The same things were measured in two ways. Each way mixes the same 10 hidden numbers, adds some noise and spreads widely along 6 directions of its own, which tell nothing about the thing.
In the rows, 128 means zero.
Some things both ways: the first way, then the second way.
[145  65 161 170  84 136 109  97 110 147 105  89 107 116 171 125  86 110
 111 137 154 187 110 133 131 143 135 160]
[ 96 122 192 103 114 164 130 135 139 139 130  93 106 184 141 121  87  88
 103 137 154 116 157 138  85 123 118]

[138 152 182 139 110 110 119 174 128 120 124 129 140 128 100  76 104 109
 129 146  89 101 190 104 106 142 152 131]
[111  93  65 129 110 112 146 105 132  93 196 166 140  99 167 156 109 141
  99  81 123 126 139 164 150 122 140]

[142 101 174 145  61 118 103 103 145 104  78 145 107 139 161 135  32 121
  88 172 119 200  73 129 100 125 155 158]
[184 171 127 144 184 180 145 160 140 126 108 125 118 156 100  89 106 119
 172 160 135 163 125 138 136 157 119]

[130 113 151 134 125  97 158  92  93 146 178 125 147 112 170  90 185 128
 118 114 125  84 173 117 173 141 135  79]
[109  91 109 121 108 121 130 131 131 100 223 150 145 175 142 187 105 190
 108 141 129 106 107 115 125 123 134]

[137 135 143 138 128 147 120 137 134 127 115 121 141 112 121 155  89 153
 114 133 132 153 132 157 129 109 133 137]
[ 95 133 149 104  70 129 167  80 106 113 126 159 137 122 142 119  81  88
  81 110 170 143 159 134 127  98 146]

[123  73 151 140 141 119 117 118 150 129 132 121 133 139 108  53  68 101
 132 150 139 137 139 120 109 120 143 169]
[ 93 114 152 133 102  83 123 138 119 157 173 133 167 148 159 139 100 156
 130 172 136 110 113  64 182 116 118]

[167 116 168 176 154 167 184 134 159 154 111 123 137 112 123 112  82 112
 106 155  96 117 150 140 176 103 122 151]
[107 116 157 135  91  98 104  98 152 135 102 138 144 145 135 142 138 149
 104 112 118 113 121 138 115 101 136]

[145 139 102 152 115 175 161 152 114 153 143 102 101  99 154  88 150 126
 130 152 100 142  92 133 155  99  95 177]
[110 101 190  93 160 163 132  97 144 119 103 116 158 132 107 160 152 109
 121  96 174 104 128 168  94 128 145]

[119 142  54 101 219 120 155 126 147 109 135 139 126 121  96 154 124 170
 115  94 157 113 122 137 125 116  88 150]
[180 128 197 138 189 104 137 100 105 140 104 134 188 133  97 129 179 125
 150 211 142  98  99  66 137 114 147]

[150  90 127 175 139 130 144 113 156 154  78  92 130 138 112 193  93  99
 123 139 186 148 120 139 134 103 100 175]
[101 133  91  93 112 154 159 141 152 112 191 139  85 116 159 144  91 163
  90  80  85 191 180 212  98  94 132]

[125 130  85 152 162 160 167 148 105 149 136  84 106  83 124  82 181 135
 139 147 127 133 137 151 126 100  97 159]
[156  99 111 123 203 129  89 130 163  97 109 106 144 109 120 196 176  90
 154 135 116  92 108 110 111 167 156]

[ 98 123 108  77 189  53 171 118 131  95 131 133 129 109  99 133 210 138
  91 119 172 107 175  93 106 150  94 113]
[157 153  35 117 127 149  88 154 175  75 164 111  64 145 147 151  99  94
 117 124  77 138 137  96 122 151 144]

[119  98 123 145 128 106 148 108 155 137  92 120  93 128 137 108  80  99
 109 163 126 154 108 107  79 147 122 156]
[162 160  68 142 134 142 100 183 142 137  86  91  35  98 115  98 147  95
 150 138  65 141 140  98 109 149 108]

[131 134 142 148 174 153 162 132 174 149 101 147 140  88 128 151 104 150
  99 155 115 141 160 142 139 100 136 135]
[187 139 112 176 157 102  96 149 143 130  71 143 151 120 112 108 143 124
 194 157 131 113  82  82 169 161 109]

[121 135  89 103 222 130 178 129 173 146  93 155 112  97 110 150 128 116
  87 102 132  77 208 107 141 158 104 127]
[131 103 139 108  87 125  88 135 152 133  91 122  73 119 148 139 131  61
  86 147  96  64 130  85  89 106 127]

[145 146 128  86  80 130 106 134 144  93 115 156 111 175 122 141  44 128
 100 139 140 149  72 130 126 129 131 170]
[149 203 153  99 180 181 195 140  94 126 149 130 137 138 118  63 105 119
 121 125 136 200 156 188 162 112 138]

[134 108 181 147 123 152 120 130 163 156  68 142 113 124 142 116  71 108
 107 191 133 155 160 138  91 141 174 131]
[137 104  82 145 171 151 142 172 139 150 148 149 146  95 107 141 137 156
 166 129 140 133 104 123 177 169  96]

[124 162 106 121 130 132 156 150 131 142 177 131 127 131 158 106 137 130
 136 108 104  86 128  96 143 124 115 133]
[ 86 111 167 106  75 120 115  99 141 141 111 112 100 111 151 112 108 122
 112  91 140 110 159 144 105  90 133]

[ 99 117 119  91 160  64 149 112 108  97 173 114 136 126 119 142 158 177
 116 114 168 147 125 110  91 155 109 112]
[104 141 188 115 100 129  76 117 182 147  57  67  90 164 127 133  99  85
 141 153 135 131 159  76  75 124 133]

[138 108 167 170  99 121 107 125  93 116 107  85 126 118 141 132 113 155
 125 140 145 183 135 150  94 124 150 130]
[122  91 103 126 155 155 165  89 151  98 180 150 148 133 131 185  97 130
 115 130 155 151 159 155 104 140 156]

[145 138 201 140 136 120 119 139 164 136  75 168 150 115  98 129  34  96
  93 146  85  78 227 131 133 168 165  95]
[147  66 112 157 100  60 116 136 144 137 135 221 173  98 158 167 153 190
 114 132  88  84  74 142 156  94 105]

[159  91 183 163 123 120  94 126 156 107  58 127 139 129  82 158  18 120
 102 158 136 182 133 150 112 125 138 173]
[124 131  92 139 124 136 166 139 158 124 144 174 113 124 167 152  78 140
  98 118  79 197 169 217 110 112 145]

[146 115 160 170  93 143 151  99 123 133 131 111 143 130 159 126 101 144
 122 155 134 153 108 157 153  79 150 124]
[152 164 138 118 175 149 143 139 148 119 144 128 146 150 120 131 109 158
 158 147 122 183 136 146 134 128 142]

[133  96 130 150 101 154 117  90  73 155 132  75 120 107 188 206 128 159
 119  96 188 176 126 176 148 154 129 109]
[115  76 106 178  58  46  99  99 165 159  99 185 156  97 137 143 159 206
 120  98 106 114 102 130 140  95  91]

[133 135  95  87 142 108 122  89 131 106 128 163 100 160 172 146 125 150
  98  99 169 130 104 109 116 159 138 126]
[127 115 166 134 186 173 105 142 191 177 113  86 108 140 119 146 125 152
 165 163 106 117 142 143 105 136 152]

[151  92 163 133 136  71 113 121 138  96 119 143 128 134  82  99  73 121
 101 170 115 168  90 114 103 162 104 181]
[120 135 105 179 112  78 115 133 132 155 100 149 141 128 126 132 168 202
 126 114  71 147 105 166 140 121 129]

[145 152 140  67 110  95  64 134 100  99 144 168 125 179 114 117  88 131
 118 121 154  99 138 135 103 202 153 117]
[107 133  68 138 180 153 177 157 110 133 197 129 118 107 144 149 127 157
 115 117  81 172 153 198 151 148 155]

Other things, the second way, with their names:
<329>: [107 128 140  95 125 167 178 116 127 107 168 151 145 161 125 172  69 103
  94 155 167 163 153 126 107 130 146]
<220>: [139 129 139 101 172 232 101 133 194 134 115  46  53 166  95 127 105  44
 124 154 145 110 173  93  67 164 130]
<79>: [141 128 127 146 107 107 122 109  93 104 141 113 119 151 126 111 119 108
 139 164 153  90 119  59 131 136 139]
<343>: [125 174  65 130 153 161 169 149  94 112 116 120 111  91  96 120 121  95
 149 111 143 189 141 128 155 178 144]
<191>: [148 116 170  91 171 178 133 126 150  84 164 104 131 193 115 157 107 105
 128 150 168 125 142 126  69 138 126]
<268>: [164 160 113 137 135 134 106 138 146  90 102 128 129 168 116 111 128 121
 144 106 134 146 108 138 126 147 113]
<151>: [ 99 142 161 117 128 135 111 140 164 157 114 120 145 147 148 124 114 136
 118 108 115 141 130 160 150 115 127]
<162>: [162 129 100 208 149 106 164 118 104 160 108 167 154 125  79 107 178 209
 145 154 109 155 102 151 142 139 113]
<120>: [149 159  72 157 155 128  72 171 185 149 103  79  57 104 156  91 144 130
 156  97  36 142 146 164 140 137 126]
<316>: [121 148 113 139  74  81  96  95 141 135 119 133 116 107 152  87 142 166
 109  79  88 125 129 141 157  81 135]
<31>: [160 145 128 122 174 130 109 183 143  98 126 116 115 165 152 140 147 115
 126 123  70 138 120 184  98 134 118]
<24>: [196 168 159 153 197 130 142 143 123 132  78 150 168 142  87  97 169 163
 174 157 118 160  95 157 136 129 120]
<110>: [ 69 145 170  99  53 128 122  85 107 143 131  87  89 146 137  95 114  98
  61 112 134 104 162 102 111  86 145]
<43>: [160 144 103 124 136 106  92 135 184 135 102 139 138  83 126 100 155 162
 159  80 106 156 119 128 168 109  85]
<305>: [118 120 132  99 193 185 203 161  92 117 168 114 109 101 138 137  90  77
 143 145 154 163 179 172 108 152 142]
<88>: [ 85 119 153  87 122 134 119 171 118 154  96 110 108  75 132 142 139 108
 138 105 125 108 124 124 137 126 124]
<175>: [ 83 104 137 106  38 148  94 118 169 112 110 133 105 170 143 148  58  79
  93 103 177  92 130  93 105 134 114]
<263>: [176 110  81 147 179 107  84 125 184  93 106 147 150 111 110 192 182 165
 163 118  87 124  93 137 115 147 149]
<25>: [ 76  97  53 136  62 132 180 100  98 124 167 172 104  63 122 140 114 168
  96  65 145 144 147 165 141 123 136]
<214>: [143  94  40 136 199 159 144 126 154  89 156 131 122  97  90 229 170 137
 132 124 104 151 134 148  84 181 165]
<68>: [154 128 191 109 114 110 155 128  82 125  88 181 166 116  88 111 164 153
 134 139 163 116  83 118 124  93 101]
<295>: [ 89 122 112 126  84 131 105 125 155 135 112  99  66 125 154 150 100  95
  98 121  94 121 165 127  89 124 156]
<238>: [103 119 106  97 106 141 102 128 187  99 170 116  88 157 177 171  90 118
  78  97  81 138 166 171  87 107 146]
<371>: [ 74 143 147 108  67 112 120  93 139 139 111 120 124 140 140 149 103 113
  79 122 122 141 152 105 119 103 161]
<74>: [181 173  51 164 150 119 140 144  86  96 165 128 105 124 130  76 140 132
 143 132  93 141 116 117 174 146 132]
<337>: [147 191 143 102 160 150 115 150 114 106  90  70  68 136 139  87 155  69
 112 106  71 145 156 174  92 116 151]
<152>: [ 70 100 121 117  73 136 104 101 160 117 145 129 122 162 143 190  94 128
  83 110 133  99 130 125 105 129 163]
<358>: [131 145  94 106 105 106 118 139 143 117 124 157 117  77 154 127 115 137
 132  95  96 150 129 137 159 104 132]
<229>: [140 175 154 121 140 135 118 171 119 137 132 106 100 171 154  87 128 121
 105 140  70 129 129 160 133 106 126]

Some of these things the first way, each followed by its name:
[138 131 162  82 126 136 129 137 134 116 138 158 130 141 120 123 109 128
  98 139 149 115 158 133 148 157 140 120] : <151>
[159  73 184 182 149 121 157 125 168 138  49  99 131 130  81 144  81  75
 105 161 154 136 176 124 131 119 118 166] : <238>
[163 124 224 171 110 119 168 152 187 135  67 138 143 126  82 134  31  83
  92 200  82 138 149 121 134 124 132 153] : <268>
[119 131 118 117  82 122  75 122 128 150 106 136 119 143 134 133  77 102
 135 171 152 118 125 151  79 160 155 127] : <88>
[169 153 158  96 121 157 128 122 145 124 119 159 137 188 114 153  13 119
 104 124 144  89 146 171 158 160 157 104] : <371>
[112 108 107 122  68  99 128  96  49 127 175  69 111 118 189 152 173 150
 125  92 175 153  98 132 135 150 105 107] : <191>
[101 157  97  94 162 106 154 143 144 122 149 140 148 107 102 138 173 151
 118 134 142  93 166 127 120 107 108 118] : <358>
[147 111 154 173 131 101 152 124 140 123  63  99 126 113  87 159 102 116
 110 180 136 163 129 150  94 114 110 150] : <263>
[154  96 217 187 109 135 151 125 124 167  95 101 154  87 120 128 110  93
 111 165 110 119 206 155 164 134 145 101] : <31>
[135  97 184 175 124  83 139 107 134 103  92 121 141  81 115 151 121 158
  87 187 122 208 114 140  99 100 128 143] : <24>
[150  80 171 192 125 152 166  86 103 159 119  84 123 102 191 108 172 133
 114 142 152 160 153 142 154 106 148 110] : <110>
[142 108 131 161 106 134 151 113 112 135 121  96 126 118 167 141 155 133
 116 130 156 154 117 130 151  98 120 144] : <316>
[146  68 123 141 126 127 134  85 117 133 121 123 115  98 158 114 149 114
  95 126 155 151 115 126 171 121 104 160] : <229>
[155 135 152 137 143 110 109 126 178 126  58 155 138 165  95 205  48 109
 100 134 156 112 157 127 120 152 142 137] : <74>
